The same things were measured in two ways. Each way mixes the same 8 hidden numbers, adds some noise and spreads widely along 5 directions of its own, which tell nothing about the thing.
In the rows, 128 means zero.
Some things both ways: the first way, then the second way.
[165 115 148 122 142 133  75 114 152 166 162  45 145 158 175 118 101  99
  98 135 131  65  81]
[105 101 139  88 137 170 139 136 129 104 107 151 166 156 140 147 103]

[ 96  94 118 105 115 131 171 149 135  97 109 158 110 161 136 135 164  80
 130 158  97 116 121]
[108 129 139  84 112 116 121 122 111 116 142 137 137 143 114 145 102]

[187 101 122 163 176 150 120 120 145 127 176  99 138 119 183  74 164 167
 122 129 167 113 111]
[128 118 156 191  97  99 107 141  93 116  84 157 123  72 110 150 143]

[125 108 109 163 150 152 147 135 145 102 115 142 144 145 141 101 184 143
 117 125 144 136 159]
[137 119 138 129 119 119 133 132 112 140 135 161 145 124 120 147 104]

[126 145 125  83 102 144  80  96 135 170 170  68 142 128 123 113 134 131
 136  77 115 131  98]
[137 124 139 156  97 111 111 143 144 120  66 140 129 113 188 118 113]

[105 144  58 142 162 110 174 167 140  87 118 189 164  73 131 122 162 180
 112 132 164 133 165]
[139 149 172 142  82 158 154  82 140 127 130 131 132 134 101 127 122]

[142 138 125 134 156 155 168 161 116 130 150 153 148  85 143 120 150 156
 154 114 173 121  97]
[116 159 135 142 159 146 143 108 145 108 151  84 128 127  78 131 166]

[144 104 156 115 130 158 110 101 115 178 173 112 118 147 126 115 146 140
 128  96 120 125  98]
[102 172 122 113 159 130 126 113 137 117 167  87 147 148 152 107 106]

[140 124 144 109  85 119 119 107 134 161 148 122 116 153 106 129 126 113
 110 118  91 117  98]
[108  96  93 138 108 110 132 118 114 137 115 131 110 138 113 189 147]

[160 162 132 136 124 157 108 107 127 172 149 115 153  99 112 110 137 196
 135  58 168 162 126]
[137 108 126 133 149 127 136 128 141 113 117 134 138 122 119 149 152]

[155  74 117 115 166 130 138 117 123 145 199 111  96 139 189 111 151 108
 102 167 113 108  79]
[117 132 110  78 127 149 114 137 156 125 136  98 127 182 165 127 105]

[ 77 139 135 104  87 137 152 142 113 116  93 160 129 113  85 147 157 132
 153  64 150 142 158]
[129 158 121 130 141 130 160 119 107 134 149  82 150 145 165  99 122]

[121 140 104 138 135 130 177 149 115 126 138 168 144 137 149 119 143 117
 132 151  96 145 120]
[135 133 149 118 136 115 129 119 137 102 115 124 144 115  75 140 159]

[154 151 119 131 137 172 104 125 165 130 141 104 168  83 107 104 160 201
 152  50 214 128 128]
[174  81 208 122  87 168  82 132  93  70  97 181 119  76 115 125 108]

[118 146  96 101 106 106 102  97 135 144  87 114 131 139 148 140  99 115
  72 128 105 121 147]
[ 98  80  94 129 107 111 130 149 117 142  91 164 132 144 156 194 114]

[164 136 152 119 112 159  99  90 150 182 148 109 151 144 111 114 130 156
 121  85 133 106  90]
[125  65 136 130 139 143 113 128 117  99 115 172 138 108 100 187 134]

[128 101 136 142 134 130 139 109 140 153 134 161 125 150 117 139 162 136
  83 114 128  97 126]
[133 118  88 167 134 128 180 108 122 171 157 134 157 141 170 173 119]

[106  91 168 115 137 169 129 159 114 140 156 106 139 163 134 134 153  98
 172 110 133 103 100]
[147 131  96 157 143 132  95 127 166 166 173 105 111 157 147  87 110]

[130 105 132 133 150 165 187 154 117 101 133 169 115  93 137 117 188 156
 162 109 189 128 116]
[ 95 152 116 152 143  85 180 106 136 114 100 116 154 111  88 203 178]

[163 127 128 157 133 147 113 115 151 141 145 100 149 144 143 101 145 150
 118 106 140 129 129]
[113 147 171 124 126 111 127 136  85 102 130 147 145 100  80 139 128]

[162  85 121 142 193 170 188 164 126 100 139 151 108 111 195 118 158 139
 144 179 180 134 100]
[189  78  80  65 194 197 149 159 194 143 137 133 125 178 219  71 113]

[108 155 133 118  80 145 138 120 142 146 133 129 142 170 103 139 146 104
 138  97  81 160 117]
[155 140 140 147 130  83 134 153 116 128 102 140 146  90 133 125 141]

[119 166 114  97 131 149 148 149 152 114 107 115 145 109 163 175 108 103
 121 141 171 113  94]
[138 176 181  77 157 146 171 144 120  81 119 123 170 111 127 105 119]

[135 125 110 121 190 135 157 160 114 137 166 140 130  83 184 155 134 132
 107 148 178 110  93]
[185 106 107 112 149 156 165 128 195 128 103 110 160 160 189 128 137]

[113 124 128 111  72 119 146  91 114 161 128 178 124 175  81 108 161 124
 119 105  41 134 116]
[123 141 170 121 115 140 120 121  59  75 129 116 150  95 145  99 107]

Other things, the second way, with their names:
K886: [102 142 108 185 105 116  99 129 135 161 134 132  96 126 157 130 108]
K901: [127 108 130 126  90 156  73 168  83 132 136 104  79 156 138 128 107]
K417: [127 129 150  66 148 168 175 120 154  82 103 136 192 155 150 144 104]
K276: [153  52 153 147  99 161  74 150 136 106  92 169 114 122  97 154 132]
K234: [132 118 146 140 103 130 103 123 129 119  98 148 127 117 135 123 114]
K413: [119 139 154 103 121 127 154  95 162 109 125 152 146 118  92 155 130]
K600: [189  95 161 111 157 235 130  84 187  99 174 130 143 140 149  74 107]
K790: [144  76 112 131 144 156 114 166 116 128 101 133  86 123 140 119 162]
K98: [101 110 113 148  87  94  21 117 138 144 168 142  68 134  48 133 129]
K342: [123  80 141  73 103 149  92 121 106 106 139 163 129 140 115 148  90]
K498: [102  65  95 125  89 123 111 161 121 156  83 167  93 160 139 206 120]
K88: [135 172 174 186 134 121 155 102 139 136 144 154 148  88  77 121 135]
K291: [123 116 110  99 119 128 150 137 113 123 132 126 125 156 164 175 109]
K664: [116 105  99 133  96  56  79 130 128 137 117 117  99 134  53 163 171]
K604: [ 77 131  56 153 116 113 103 105 152 193 172  82 103 198 125 138 123]
K164: [169 172 193 139 149 153 130 145  80  92 129  99 143  84 156  38 114]
K188: [153 144 127 129 119 103 142 115 124 126 130 103 169 136 142 127 125]
K611: [157  49  96 119 106 119 124 142 162 141  92 183 108 143 122 208 143]
K295: [ 90 165 101 123 131 172 196  84 183 166 145  90 124 191 173 123 116]
K33: [183 109 113 111 182 157 174 142 138 104 103  97 163 118 186  91 161]
K87: [133 126 145 151 100  97 101 164  73 107 120 110 135 126 113 174 126]
K971: [171  83 171 112  93 187  67 146  81  84 123 115  96 126 137  90 107]
K524: [ 85 173 116  99 163  79 155 123 158 127 117 129 158 123 105 139 146]
K536: [114 130  86 148 168 112 160 141 132 165 108 154 101 102 170 101 145]
K56: [115 124 108 128 157 134 110 177 104 127 123 100 111 146 157 135 133]
K112: [133 104 102  89 152  92  99 172 140 104  99 129 133 124 146 134 136]
K725: [133 145 107 194 117 132 137 114 185 173  97 122 118 132 198  94 122]
K647: [109 132  66 122 154 157 149 130 172 191 169 105  87 190 184 112 119]
K285: [108 128 113  81 104 146 149 124 155 147 118 128 130 174 183 131  99]
K416: [160 165 125  93 122 108 148 106 113 135 185  98 149 152 147  98 100]
K63: [129 130 122 116 135 122 119 121 157 125 134 144 137 128 140 114 116]
K338: [141  54 120 156 112  88 128 147 139  96  17 185 146  73 154 204 165]
K972: [152 128 129 103 165 149 144  95 137 121 203 108 153 149  79 110 136]
K292: [ 65 159 114 178 117  71 171  96 161 167 107 189 134 102  94 197 134]
K775: [110 140  98 113 180 147 206 108 220 138 101 124 175 161 161 157 142]
K509: [124 116 103 104 163 121 118 129 147 133 164 149 136 139 128 130 111]
K465: [132  69  87 135 183 150 175 141 160 116  85 143 185 143 169 183 155]
K266: [161 123 148 121 106 127  91 151  99 100 128 104 131 127 151 105 113]
K829: [ 86 143 106 112 144 133 143 140 134 143 130 122 119 161 140 143 121]
K897: [132  89 114 115 117 155 102 113 141 113 113  81 124 165 102 128 156]
K623: [110 143 113 113 131  82 160 149 149 152  85 162 150 129 127 152 132]
K785: [159 118 190  76  86 162 137 106 150 102 119 148 150 145  69 127 110]
K575: [133 149 129 131 130 112 154 110 114 135 146 121 132 112 131 110 133]
K756: [117 176 135 113 139  94 214  85 147 159 121 180 136  89 129 103 128]
K951: [110  67  89  83 109 129 123 140 126 133  97 152  92 138 149 160 136]
K205: [142 109 102 135 164 137 142 148 145 127 113 132  94 117 119 155 174]
K715: [153 146 149 149 147 151 153 124 140 123 119 116 102 105 106 109 167]
K488: [118  68  87  80 123  93 187  99 148 127 106 189 190 148 113 252 132]
K439: [147 131 150 128 121 150 124 107 133 117 146 139 138 118 138  98 104]
K175: [133 110  92  65 151 199 137  86 163 130 205  88 139 214 163 101  95]
K27: [110 136 120 125 132 114 122 122 146 119 116 122 131 128 112 132 142]
K77: [ 96 144 117 119 135 145 138 113 131 130 149 103 109 149 143 126 120]
K504: [170 101 157 126 108 129  76 152  97 101 129 129 117 117 106 115 128]
K561: [180  78 124  83 122 167  63 169 154 107 113 131 107 147 206  70  91]
K106: [ 94 103 130 109 135 112  94 113 118  89 146 132 127 128  41 181 152]
K658: [126 162 166 133  99 102 139  98  82  83 118  93 177 111 114 124 121]
K113: [124 127 131  89  99 113 127 107 115 138 159 132  96 143  92 138 126]
K213: [ 96 144  96  92 152 141 196  63 167 139 153 111 153 158 129 127 133]
K873: [136 150 146 147 145 116 138 135 106 103 126 103 134 103 109 124 157]
K579: [163 144 115 162 151  74 138 141 143 125  98 132 160  88 173 110 142]
K903: [106 198 158  71 128  58 200 142 102  72  64 105 197 107 132 164 140]
K792: [199  75 161 120  96 167  94 138  87 122 142 136  95 117 135  94 116]
K954: [143  87 101 153 128  96 137 126 139 120  91 156 162 110 149 180 140]
K11: [163  85 138 121 125 185 120 158 116 117 108 127 104 135 169 114 126]
K874: [ 99 174  78 141 176  67 212  94 189 183 139 125 141 133  93 159 175]
K182: [ 92 113 125 153  97 137 130 109  84 169 150 150  91 134 101 128 117]
K854: [143 123 122 126 120 139 134 125 171 132  96 120 128 147 157 114 138]
K963: [ 91 116 124 133  99 166 135 114 117 140 126 129 101 158 129 149 110]
K603: [156 114 110 104 124 156 161 111 147 167 159 140  93 144 156 110 122]
K876: [170  89 126 105 145 154  77 160 134 119 141 155 106 125 174  80  94]
K855: [116 134 103 112 161 139 113 148 160 134 152 109 111 160 124 130 130]
K403: [124 155 121  87 178 154 159 119 148 122 154  79 128 156 117  94 153]
K767: [119 127 118 129 110 110 133 110 124 141 126 128 131 134 126 135 123]
K948: [142 114 127 113 144 132 136 142 127 110 118 126 134 123 143 140 136]
K505: [ 94 143 109 130 149 124 135  94 113 122 164 104 136 130 136 124 124]
K388: [123 207 141 192 147 105 139 116 116 147 169  90 137  99 141  71 123]
K492: [106 131 139 185  89  51  45 166  87 129 113 145  85  80  94 158 138]
K123: [141 104 152  77 149 161 191 114 146  94  92 172 175 121 129 149 129]
K920: [113 134 161 124 109 125 159 118 117 122  94 160 125 105  81 145 147]
K783: [135 144 141 116 114 105 146 100 142 116 118 142 170 117 148 120 109]
K19: [165  78 108 144 149 138 152 126 123 129 120 138 159 120 168 128 140]
K178: [137 126 170 171  76 108 109 127  59 103 118 128 131  94 101 161 129]
K43: [129 144 154 118 154 140 110 143 144 116 150 146 143 125 128 114 100]
K301: [148 180 172 140 125 130 168  87 164 135 124 143 164 101 143  69 104]
K844: [155  91 126 153 115 110 140 158 148 120  47 139 148 119 124 174 170]
K708: [ 91 114 131 160  75 123 143 109 115 162 105 182 103 115 142 152 107]
K942: [156 141 140 178 113 121 103 125 128 121 121  93 156 118 157 108 121]
K811: [ 93 234 157  90 161 106 165 105 101 121 189  95 149 119 121  56 102]
K330: [123 187 179 126 157 182 167 125 128 116 132 124 136 106 178  44  96]
K973: [123 133 122 143 121 120 106 117  89 136 175 112 100 118 140 104 114]
K993: [ 67 209 135 132 144 108 161  96 138 133 156  75 163 158  94 135 123]
K686: [179 111 164 104 135 138 156 146  96  80  68 148 147  73 153 101 147]
K720: [140 123 144  99 123 140 131 146 152 120 112 112 140 158  97 150 142]
K253: [126 154 197  72 141 186 190 117 111  60  83 129 197 113 170 107  92]
K471: [166  83 128 105 115 158  98 155 146 121 109 123 113 150 148 125 123]
K567: [110 155 132 116 161 109 126 128 139 111 147 104 132 125  60 140 163]
K636: [ 93 164 135 137 132 140 129 113 116 146 154 132 118 119 152  72  98]
K563: [152 122 112 103 172 126 170 148 165 138 110 146 161 130 159 115 136]
K293: [133 150 199 199  54 116  63 140  41 107 119  78  91 108  59 123 143]
K369: [170  69 144 132 112 179  82 133 126 101 129 128 107 138 126 132 128]
K936: [112 161 124 205 126 102 146 126 118 158 116 132 153  98 168 114 119]
K960: [ 76 144 142 152 105 133 151  92 134 119 116 107 148 150  82 196 142]
K805: [131 119 141 154 149 144 114 125 153 118 132 151 139 107 136 114 119]
K120: [126  95 115 159 112 104 128 136 146 144  75 178 113 109 138 176 147]
K254: [141  96 140 152  76 150  91 138 136 146 106 133 109 151 113 124 120]
K157: [186  69 159 116  73 123  96 136  77 127 124 193 104  81 137 106  99]
K185: [118 173 142  92 144 164 121 145 121 126 172  83  98 161 145  76 106]

Some of these things the first way, each followed by its name:
[ 78 180  98 125 100 123 133 168 154 107 119 133 184 120  97 148 139 128
 141  91 125 135 155] => K785
[101 134 136 110 120 122 122 120 105 178 172 127 151 161 130 141 136  99
 108 104  76 104  94] => K942
[189 111 133 119 108 152 122 114 148 147 131 106 105 143 141 104 101 134
 130 162 117 146  92] => K536
[149 140 121 117 117 125  96 101 147 140 149  78 137 112 144 116 132 133
 107  87 146 116 121] => K901
[127 144 129 117 137 176 128 124 128 148 125 135 163 128 116 110 152 167
 157  73 150 138 125] => K805
[103 181  76 139 142 134 159 134 128 110 102 171 189 112 144  97 158 163
 129 102 125 144 159] => K276
[117 193  86  92 103 115 137 106 130 168 132 157 153 133 122 156  93 119
  91 138  67 151  94] => K775
[115 145 103 125 103 140 126 111 130 138 136 134 153 136 103  89 163 149
 146  80  98 158 141] => K234
[141 157  78 129 126 113 154 145 152 107 109 144 149 108 144 125 112 136
 110 163 121 136 131] => K920
[142 126 115 124 122 152 150 135 118 138 129 130 127 144 152 117 131 127
 137 145 107 170 122] => K524
[173 114 164 121 123 162 115  99 135 157 176  72 113 141 167 106 155 111
 131  97 145 109  81] => K56
[172 160 121 143 102 144 117 105 143 162 152 123 129  95 100 104 132 191
 129  84 153 185 130] => K686
[112 105  89  87 127 105 143 132 135 119 137 135 102 125 155 136 121  97
 100 174  99 115 110] => K285
[113 146 157  97  97 120 109 130 146 164 162  99 152 142 113 145 126  97
 129  94 119  66  75] => K960
[132 122 128  72 141 137 136 154 145 122 128  92 113 102 180 173  93  78
 122 162 169  83  68] => K185
[146 134 165 109 110 173 106 121 144 152 151  90 128 112 104 131 149 152
 163  52 189 134 107] => K948
[119 134 109 151 143 157 199 142 109  99 118 194 135 100 130  95 201 174
 161  94 158 172 150] => K873
[113 162  99  83 125 150 116 127 124 147 101 122 141 100 128 158  98 151
 122 106 157 146 123] => K63
[152 138 133 153 167 115 100 145 133 132 179  70 171  82 185  96 138 150
 118  89 189  79 132] => K293
[126 108  71 129 181 136 148 152  96 107 107 150 144 108 185  95 130 163
 130 156 142 157 160] => K98
[136 122 104 134 154 127 151 123 134 133 154 142 138 129 157 114 157 135
 102 140 122 118 108] => K417
[140 117 134 152 167 129 116 120 129 135 159  89 138 120 184 128 159 122
  83 105 175  91 119] => K87
[137 124 151 105  99 145 114 142 134 148 128 104 121 116  99 153 114 135
 141  96 164 127 117] => K575
[116 121 135  98 132 131 126 133 120 147 150 110 124 128 156 153 127  99
 113 126 138  98  95] => K266
[122 102 112 116 117 126 166 123 117 127 108 180 101 139 118 122 152 134
 115 142 104 140 131] => K973
[122 131  87 101 125 135 139 105 106 147 152 143 120 127 144 102 141 148
 118 127  89 174 120] => K561
[128 123 138  73 103 131  97 122 135 172 184  78 136 157 133 132 104  91
 134 134  80  93  59] => K725
[147 118 121 122 130 169 103 128 172 122 130  87 145 128 119 111 145 160
 143 100 173 124 121] => K292
[174  90 124 157 174 146 164 138 128 125 171 137 128 132 183  89 167 137
 128 163 137 110  96] => K164
[153 100 162 114 138 151  81 129 134 160 150  62 141 143 153 122 120 117
 132 107 154  75 100] => K936
[121 127 103 116 116 143 163 160 156  94  91 160 110  88  96 153 143 157
 132 127 185 154 145] => K603
[133 144 112 106 110 138 149 102 120 152 146 150 130 148 135 116 145 122
 120 126  82 136  92] => K338
[158 108 143  91 138 123  75 130 171 133 147  17 119 128 200 155  84  65
  94 154 165  40  72] => K498
[129 153 110 126 115 121 132 133 143 136 115 142 144 101 108 147 124 151
 107 108 151 133 134] => K792
[ 90 148  96  94 126 129 159 152 117  90  87 143 111  66 149 165 142 129
 127  95 193 162 158] => K903
[ 85 154 140 107  87 166 139 116 104 152 114 145 139 152  78 131 167 141
 164  44 113 199 149] => K579
[130 158 126 103 101 144 113 113 165 153 144 102 139 140 120 162 126 109
 102 117 128 120  91] => K611
[169 130 113 115 130 137 104 107 162 157 157  92 133 138 148 116 112 124
 105 143 117 120  86] => K120
[141 109 121  96 118 133 114 132 132 136 102 110 130 133 144 121  99 124
 133 139 126 109 119] => K636
[161 135 128 114  82 169  87 146 176 133 102  90 126 106  51 132 114 192
 168  80 191 187 153] => K756
[159 114 111 172 149 139 167 130 150 118 149 167 137 134 127  86 180 169
 125 140 124 148 129] => K123
[186  84  99 117 165 125 148 129 130 116 140 122  83  89 188 106 115 147
 109 187 161 129 110] => K951
[135 146  89 112 104 123 112  79 132 159 135 134 138 139 109  96 141 160
 102 106  85 155 128] => K886
[169 112 123 119 163 133  82 135 128 154 136  76 130  81 164 133  89 167
  99 119 201 115 130] => K767
[125 132 150 107  70 140  80  94 146 173 138  90 140 171  70 126 133 127
 128  69 101 129 121] => K342
[108 141  95 113 147  96 144 135 106 157 124 159 129 127 164 170 101 106
  57 169  95 126 120] => K188
[100 169 128  73  72 140 107 130 118 161 115 112 145 131  95 152 100 118
 151  87 108 145 108] => K27
[201  86 157 164 158 131 118 106 118 186 181 117 115 153 161 114 121 141
  82 154 114 101  84] => K19
[194  95 135 155 153 160 165 141 132 117 170 121 109 112 174  73 163 159
 162 141 170 136  98] => K790
[123 115 102 111 170  93 180 178  77 128 137 167 128 101 208 137  84  88
 111 206 104  86  93] => K897
[163 146 150 115 125 137  96 107 143 191 191  91 149 126 120 132 118 140
 112  98 133  95  72] => K369
[148 124 139 122 138 143 119 139 144 145 178  88 135 125 161 127 136 110
 125 128 143  98  87] => K471
[195 126  81 139 172 117  87 112 144 132 131  98 143  39 160  82 111 229
  88 103 223 119 160] => K963
